There are 10 hidden switches. A switch that is on adds its own fixed numbers to the row, and there is some noise. The rows also spread widely along 11 directions, which tell nothing about the answers.
In the rows, 128 means zero.
Known rows, each followed by its switches (1 for on, 0 for off):
[110 120 132 123 106 164 158 135 132 167 163  99 132 116 156 106 111 128
 137 112 121 139 150 106 167 117 143 144  85 142]	1 0 1 1 1 0 1 1 1 1
[136 111 148  89  79 135 135 158 121 125 173  99 116 100 145 105 129 112
 158 116 123 126 138 114 136 152 122 118  78 167]	1 1 0 1 1 1 1 1 0 1
[160 141 117 125 151 146 135 162 151 142 104  88 151 107 101  91 113 146
 136 147 127 131 117  84 141 172 103 131 105 143]	0 1 1 0 0 1 0 0 1 1
[156 126 136  82  60 158 111 143 126 117 171 100 118  95 163 108 112  89
 146 117  95 110 104 106 167 152 149 123  77 138]	1 0 1 1 0 0 1 1 0 1
[134  98 100 126 124 163 136  90 138 187 113 118 102 108 151  98 124 157
 137 162 163 118 126 117 144 111 147 157  93 105]	0 0 1 0 1 0 1 1 1 0
[150 140 152 102 110 162 105 161 134  86 105 108 149 115 138 123 115 106
 103 131 136 124  98 125 137 138 140 131 102 134]	1 0 1 0 0 0 0 1 0 0
[111 124 133 120 106 156 155 129 133 137 133 107 125 107 148  94 106 127
 127 118 155 141 151 119 163 111 121 134 106 129]	1 1 1 0 1 1 1 0 0 0
[136 127 140  98  91 136 135 124 122 129 152 118 108 120 136 109 120 124
 157 123 129 120 139 124 121 154 127 118  89 159]	0 1 0 0 1 1 1 1 0 0
[134  91  91 177 171 206 130 183 136 156 126 117 158 128 180 160 131 125
 122 133 162 144 160 142 117  86 163 106 106 117]	0 0 1 1 0 1 1 0 0 0
[152  93  77 158 166 179 109 172 110 132 101 110 176 137  68 131 119 131
 135 129 160  72 164 138  97 168 173  95 128 206]	1 1 1 0 1 1 1 0 1 0
[ 67 118 135 131 112 182 131 160 133 136 139  99 134  87 129 154 119 118
 122 114 142 124 163 127 113 170 170 122  70 191]	1 0 1 1 1 1 0 1 1 1
[145 143 123 123 113 178 121 140 120 112 117 109 148 126 144 103 117 134
  93 122 148 116 123 130 147 104 149 129 116 129]	1 0 0 0 0 1 1 1 0 0
[ 81 129 129 135 120 151 176 125 171 189 119  84  83  60 146  91 100 138
 168 154 114 183 153  69 139 200  94 127  63 106]	0 0 1 0 1 0 1 1 1 1
[129 124 115 132 122 160 129 138 114 146 151 101 142 121 141 117 131 143
 115 120 138 121 154 129 138 120 160 129 114 148]	1 0 1 0 0 0 1 1 0 1
[125 122  85 165 182 178 142 122 126 210 129 102 156 137 109 123 128 194
 112 163 146 123 152 119  87 153 145 139 103 153]	0 0 0 1 1 0 0 0 1 1
[ 97 123 139 132 122 172 137 161 138 143 133  89 135  88 148 126 114 115
 126 125 135 145 144 106 131 168 142 119  77 146]	1 0 1 1 1 0 1 1 0 1
[101 154 148 124 124 154 138 165 128 134 156  85 157 108 131 127 118 131
 106  98 123 134 150 109 140 150 144 136  93 169]	1 0 1 0 1 1 0 1 0 1
[121 115 121 137 138 140 165 134 136 152 101  99 131 106  89  81  91 124
 160 143 128 130 143  84 158 175 102 125 102 159]	1 0 1 1 1 0 1 1 1 0
[ 81 135 139 137 139 154 149 142 141 146 119  87 149  82 129 118 103 126
 100 118 137 158 144  89 171 160 122 141  97 143]	1 1 1 1 0 0 0 0 0 0
[120 128 151  98  96 127 110 140 102 120 164 109 139 129 117 134 125 103
 128  92 123  92 132 126 136 164 172 126  92 196]	1 0 1 0 0 1 1 1 0 0
[137 146 165  64  85  94 114 124 126  96 140  89 127  96 107  86 121 118
 118 109 129 101  88  93 180 159 117 161 104 160]	1 0 1 0 1 0 0 0 0 1
[153 166 132 115 124 136 129 108 107 154 165  92 166 149 106  99 106 143
 115 103  95  94 114  93 165 168 150 145 103 178]	0 0 1 1 0 0 1 1 0 0
[134 143 123 121 122 172 143 127 131 147 118 101 154 128 118  89 102 153
 108 136 142 121 135 116 149 123 137 155 110 144]	1 1 1 0 1 0 0 1 1 1
[ 86 145 133 121  85 168 167 111 119 164 193 113 124 126 149 128  98 131
 137 119 104 151 174 137 122 147 134 124  83 158]	1 0 1 1 1 0 0 0 0 1
[118 143 155  69  67 135 121 103 159 137 137  81  94  49 160  83 128 145
 114 124 127 125  93  73 197 143 132 186  67 114]	0 1 1 0 1 0 0 1 1 1
[129 123 129 105  68 142 164 125  88 113 208 149 133 178 128 126 123 131
 156  86 113 114 193 174 126  73 147 122 123 202]	1 1 0 0 1 1 0 1 1 0

New rows. What belongs after each?
[ 85 128 160 112 109 136 154 119 120 143 132 114 129 118 107 116  90 111
 140 130 135 135 144 119 126 186 122 132  81 182]	1 1 1 1 1 0 0 1 0 0
[ 87 123 124 144 119 160 151 145 116 133 142 101 128  97 116 127 125 142
 134 123 138 134 181 129 103 172 131  96  94 186]	1 0 0 1 1 1 1 1 0 0
[186  85 122 118 148 139 120 184 125 152 147 104 156 138 150 115 113  80
 156 131 124 119 100 101 164 121 132 128 106 124]	1 0 1 1 0 0 1 0 0 1
[171 100  89 135 143 182 105 161 115 182 160  94 166 124 157 120 116 111
 120 115 120  99 128 104 168 114 190 141 112 127]	1 1 1 0 0 0 1 1 0 1
[ 88 127 163 115 137 146 143 145 145 155 122  94 137  89 150 116 106 122
 100 127 147 166 118  93 152 149 116 157  77 121]	1 1 0 1 1 0 0 0 0 0
[134 149 161  95 118 140 113 134 118 155 139  93 155 147 101 106 103 123
 121 116 120  98 100 106 121 200 161 149  73 183]	1 0 1 0 1 0 1 1 1 1
[135 125 119 128 144 141 131 150 123 164 151  91 145 105 132 117 127 137
 112 122 121 128 129  98 149 135 141 146 105 137]	1 0 0 0 0 1 0 1 0 0
[122  79 111 119 139 128  76 143 114 129 101  89 129  70 104 131 154 117
 113 130 175  68 117 108 146 170 191 139 113 176]	1 0 1 0 0 0 1 1 0 1
[145 100 104 110  83 150 133 117 121 141 170 127  99 108 136 126 112 104
 181 140 116  96 137 129 131 146 140 114  89 162]	0 0 1 1 1 1 0 1 0 0
[126  87 153 110 117 100 149 152 107 137 170 133 116 150 138 141 146 115
 171 135 142 144 159 159  96 119 123 122 107 169]	1 0 1 0 0 0 0 1 0 1
[110 108 131 115 115 147 130 142 126 146 143 104 127 100 145 122 119 113
 129 125 150 115 136 119 149 123 153 145  97 144]	1 0 1 0 1 1 0 1 0 1
[ 94 133 130 125 104 176 167 122 136 167 138 106 121 104 163  97  80 114
 127 129 129 164 145 101 166 135 114 127  84 111]	1 1 0 1 0 1 1 0 0 0
[132 142  89 138 114 179 132 119 126 135 114  95 134  96 116  90 115 159
 107 130 121 116 147 105 157 139 144 129 122 136]	1 0 0 0 0 0 1 1 1 0
[111 137 150 114 122 154 117 137 140 116  88  93 134  94 115 106 108 118
 122 136 167 103 106 100 144 179 138 132  84 164]	0 0 1 1 1 1 1 1 0 1
[133 123  90 115  69 159 136 109 106 112 154 127 106 113 127 108 107 110
 155 131 107 103 161 140 146 123 141 108 133 155]	1 0 0 0 0 0 0 1 0 1
[166  89 111 104 115 148  76 181 135  89 102  91 118  61 120 125 153 114
 134 159 147 102 100 112 105 193 136  93  94 151]	1 0 0 1 0 0 1 0 0 1
[ 73 120 182  88  70 134 168 123 134 141 159 132 108 125 165 121  73  53
 160  84 111 154 140 109 200 114 136 161  76 139]	1 1 1 0 1 0 0 1 1 0
[147 120 114  93  78 138 133 126 158 139 148  82  73  32 166  74 129 140
 143 149 105 155 117  73 167 155  90 128  85  77]	1 0 0 0 1 0 1 0 0 0
[120 111 118 109  81 150 126 112 115 141 179 116 109  99 162 128 128 116
 142 101 112 116 149 115 168 126 162 130  93 153]	0 1 0 1 0 0 1 1 0 0
[123  98  98 173 182 174 141 184 117 157 127 130 169 164 108 162 115 119
 142 130 132 136 179 151  74 139 152  99 122 171]	1 0 0 0 1 0 0 0 1 0
[190 115 116 118 152 112 116 172 137 111 133  80 146  98 129  93 181 185
 120 132 151 126 129 106 146 113 106 131 132 139]	0 1 1 0 0 0 1 0 0 1
[133 134 125 115 117 134 137 147 123 127 139  95 146 107  96  98  92 101
 150 111 106 109 142  93 166 173 127 126 116 177]	1 1 1 0 1 0 0 1 0 1
[157 111  93 169 190 168 126 165 122 140  94 120 176 156  98 140 130 147
 123 143 150 110 149 137 105 125 153 121 135 166]	0 0 1 0 0 0 0 1 1 0
[119 120 121 130 134 177 125 164 142 140 125  96 145 101 139 127 133 148
 105 132 156 130 139 124 125 123 150 138  95 139]	1 0 1 0 1 1 0 0 1 1
[150 164 152 108  93 142 149 159 118 115 192  97 141 140 141 110 139 159
 131 110  92 155 160 135 104 146 116 106  98 164]	1 0 1 0 0 0 1 1 0 1
[ 71  81 168  83  85 101 124 149 120 122 153 115  91  77 137 143 131  71
 163 104 151 121 145 120 140 161 147 134  79 184]	1 1 0 0 1 1 0 1 0 1
[118 107 122 111 101 138 131 121 113 164 185 113 104 110 164 130 146 141
 130 121 122 142 154 133 122 128 149 131  94 131]	1 0 0 0 0 0 1 0 0 0
[ 84 143 110 146 127 195 153 114 127 200 156  93 153 113 155 108  75 124
 100  96 128 132 160  98 182 126 167 150  95 125]	1 1 1 0 1 1 1 0 0 0
[100  74 108 120 105 163 119 129 145 145 123  92  99  34 178 117 143 130
 111 139 172 138 138 103 183 113 148 143  91 103]	1 1 1 1 0 0 1 0 0 0
[123 141 105  99  46 150 139 113 121 119 192  99 104  87 145  95 109 114
 148  92  93 110 159 109 190 131 141 116 111 150]	1 0 1 0 0 1 1 0 0 1
[123  97 139 100 107 136 132 121 131 154 118 126 109 120 133 115 101  90
 152 147 137 123 108 113 150 141 138 152  88 129]	1 0 1 0 0 0 0 1 1 0
[114 128 170 101 115 123 135 142 140 120 123 105 128  98 140 120 116 107
 131 121 134 143 111  97 164 155 116 147  83 149]	0 1 1 1 0 0 0 1 0 0
[152 105  98 112  93 160 129 126 112 149 160 117 122 113 126 115 101 104
 156 134 114 100 141 124 144 142 151 120 105 154]	1 1 1 0 0 1 0 1 0 0
[136 110 117 126 150 138 117 156 146 138  96  90 138  79  94 109 119 128
 138 132 143 101 120  79 155 177 137 142  99 165]	0 1 1 0 1 1 0 1 1 0
[157  89 130  92 122 132 105 129 145 150 123 111 114  97 137 116 133 122
 140 153 147 104  79 100 148 142 138 162  77 125]	0 0 1 1 1 0 0 0 1 0
[153 110 129 114 109 167 133 158 125 160 183 102 149 133 178 119 133 127
 125 106 115 131 130 114 170  81 161 151  89 130]	1 0 1 1 0 0 1 1 1 1
[ 87  95 143 134 151 128 143 153 125 190 147  91 132  99 142 129 128 121
 130 113 148 148 155  98 142 154 151 142  80 153]	1 1 1 0 0 1 1 1 0 0
[ 90  97 108 145 127 141 165 114 118 190 148 108 111 115 128 110 106 122
 168 137 137 133 178 119 134 150 136 122 107 151]	1 0 1 0 1 0 1 1 0 1
[ 93 157 195 102 142 131 114 147 129 152 139  82 156 126 133 132 138 153
  89 103 154 138 118 112 103 191 160 156  62 176]	0 1 1 0 1 0 1 1 0 1
[179  85  97 138 170 169 130 134 101 222 161 130 164 185 161 125 115 135
 120 152 143 121 123 143 122  70 166 160 115 108]	1 1 0 0 0 0 0 1 0 0
[124  98 118 116 118  99 147 143 132 129 132  95 111  80 103  96 135 125
 161 128 122 124 149  89 176 143 110 137 122 161]	1 0 1 0 0 0 0 1 1 1
[119 137 139 111 118 156 146 113 133 181 157 116 131 137 158 114  94 121
 133 128 129 138 126 118 144 131 136 155  87 121]	0 1 1 0 1 0 0 0 0 1
[ 94 129 125 115 100 169 141 117 140 165 136 100 113  88 157 108 111 136
 114 131 130 140 136 104 157 126 148 159  87 119]	1 0 0 0 1 0 0 1 1 1
[149 126 129 125 160 128 140 135 119 161 137 112 162 153 111 109 129 158
 120 118 136 118 133 110 143 112 136 163 119 161]	0 1 0 0 1 0 0 1 1 0
[133 112 106 121  89 170 146 100 126 128 141 136 110 125 158 111 109 122
 150 135 147 117 147 142 151  95 132 121 110 126]	0 0 1 1 1 0 1 0 0 0
[139 132 163 122 154 115 117 169 106 110 138 117 162 167 103 143 141 126
 132 100 135 113 136 138  88 165 144 116 109 200]	0 0 0 0 1 0 1 1 0 0
[147 108 146 129 153 127 152 206 139 110 134 105 159 131 124 120 143 137
 143 118 140 159 158 125 127 109  97 124 120 158]	1 1 1 0 1 0 0 0 1 1
[ 64 102 157 126 123  91 176 139 120 128 156 136 118 142 126 142 108  78
 183  89 147 139 180 132 158 113 116 126 120 183]	0 0 1 0 1 1 0 0 0 1
[117 134 161  84 126  88  99 124 130 141 124  87 125  83  97 110 101  80
 132 102 107  89  73  51 188 213 144 168  86 165]	0 0 0 0 1 0 0 1 0 0
[123 133 115 137 101 210 161 127 142 165 149 115 127 130 172 112 105 152
 141 139 129 154 165 134 119 120 139 122  77 127]	0 1 1 1 1 0 1 1 1 1
[143 120 118 148 157 160 120 151  91 156 155 128 177 197 116 154 117 116
 136 108 143  87 153 158  95 131 190 114 118 197]	0 0 1 0 0 1 1 1 0 1
[ 83 136 143 112  93 164 147 120 131 150 165  97 130 103 151 116 124 150
 102  99 141 134 152 116 159 122 152 152  75 157]	1 0 1 1 1 1 1 0 1 0
[121 110 144  89  74 139 135 110 124 146 158 121  98 116 159 115 130 126
 139 124 130 132 129 129 145 117 149 148  81 132]	1 0 1 0 0 0 1 1 1 0
[182 122  99 120 116 171 145 138 130 158 164 128 129 159 171 111 134 160
 139 151 129 137 135 144 118  65 123 135 113 101]	0 0 0 0 0 1 0 0 1 1
[118 125 147 129 143 142 153 129 134 154 114 129 139 152 139 122 108 121
 131 132 143 146 126 123 145 106 131 155 102 129]	0 0 1 0 0 0 0 1 1 0
[123 141 130  97  71 173 119 127 143 117 120  95 102  58 157  94 102 109
 117 129 114 139 117  92 167 168 132 125  84 110]	1 1 0 0 0 0 1 1 0 0
[138 110 109 128 131 150 135 169 129 156 143  91 137  95 124 107 121 122
 144 115 111 130 148  86 152 156 139 121 100 151]	1 1 0 0 0 1 1 1 1 0
[149 102 153 118 168  82 129 167 127 110 118 114 139 132 110 134 163 141
 140 135 160 140 127 130 112 133 100 131 122 160]	0 0 1 0 0 0 0 0 0 0
[111 110 149 121 136 167 138 148 148 187 123 106 136 112 158 128  90  93
 129 144 125 153 100  91 149 155 143 159  56 113]	1 0 1 1 0 0 0 1 1 0
[103  90 152 148 190 110 158 172 140 182 133 100 150 128 140 139 145 139
 137 128 155 164 143  98 143 116 121 162  94 150]	0 0 1 1 0 0 0 1 1 1
[168  98  61 146 155 151  94 139 127 156 122  76 137  58 101 109 140 147
 131 134 125  76 138  76 164 180 166 123 126 157]	0 1 1 0 0 0 1 1 0 0
[114 103 130 110 117 159 123 154 145 168 140  81 124  75 144 113 130 133
 126 134 144 125 120  91 141 166 149 143  62 142]	1 0 1 1 1 1 1 0 1 1
[ 94 100  92 159 149 183 143 131 123 215 152 101 134 107 148 135 112 137
 127 143 147 125 166 123 118 131 173 140  92 136]	1 0 1 0 1 1 0 1 0 1
[118 139 115 102  57 159 143 118 167 114 153  78  78  21 181  82 130 146
 136 126 111 150 135  79 198 135 100 128  86  95]	0 0 1 1 1 0 1 0 0 1
[139 114  91 129 112 150 170  94 134 206 183 107  83 103 179  91 148 199
 146 160 134 162 167 124 119  95 103 136  96  86]	0 0 0 0 1 1 1 0 0 0
[134 122 102 141 155 160 134 131 126 175 142  98 150 115 129 116 124 161
 105 139 141 127 142 117 131 123 141 147 117 128]	1 0 1 0 1 0 0 0 0 0
[115 102 163  69  88  76 108 143 130  83 121  99 108  69 116 105 132  78
 137 106 155  95  95  91 204 140 125 155 111 161]	1 0 1 0 0 1 0 0 0 1
[ 99 162 147 128 110 171 172 124 137 154 173 120 139 141 175 125  93 133
 120  98 109 176 165 128 150 102 123 140  96 118]	0 1 1 0 1 0 0 0 0 0
[129 107 136 121 144 123 126 164 112  91  85 106 176 131  48 105 109 105
 137 114 171  67 130 111 162 157 140 133 130 233]	1 1 1 1 1 1 0 1 1 1
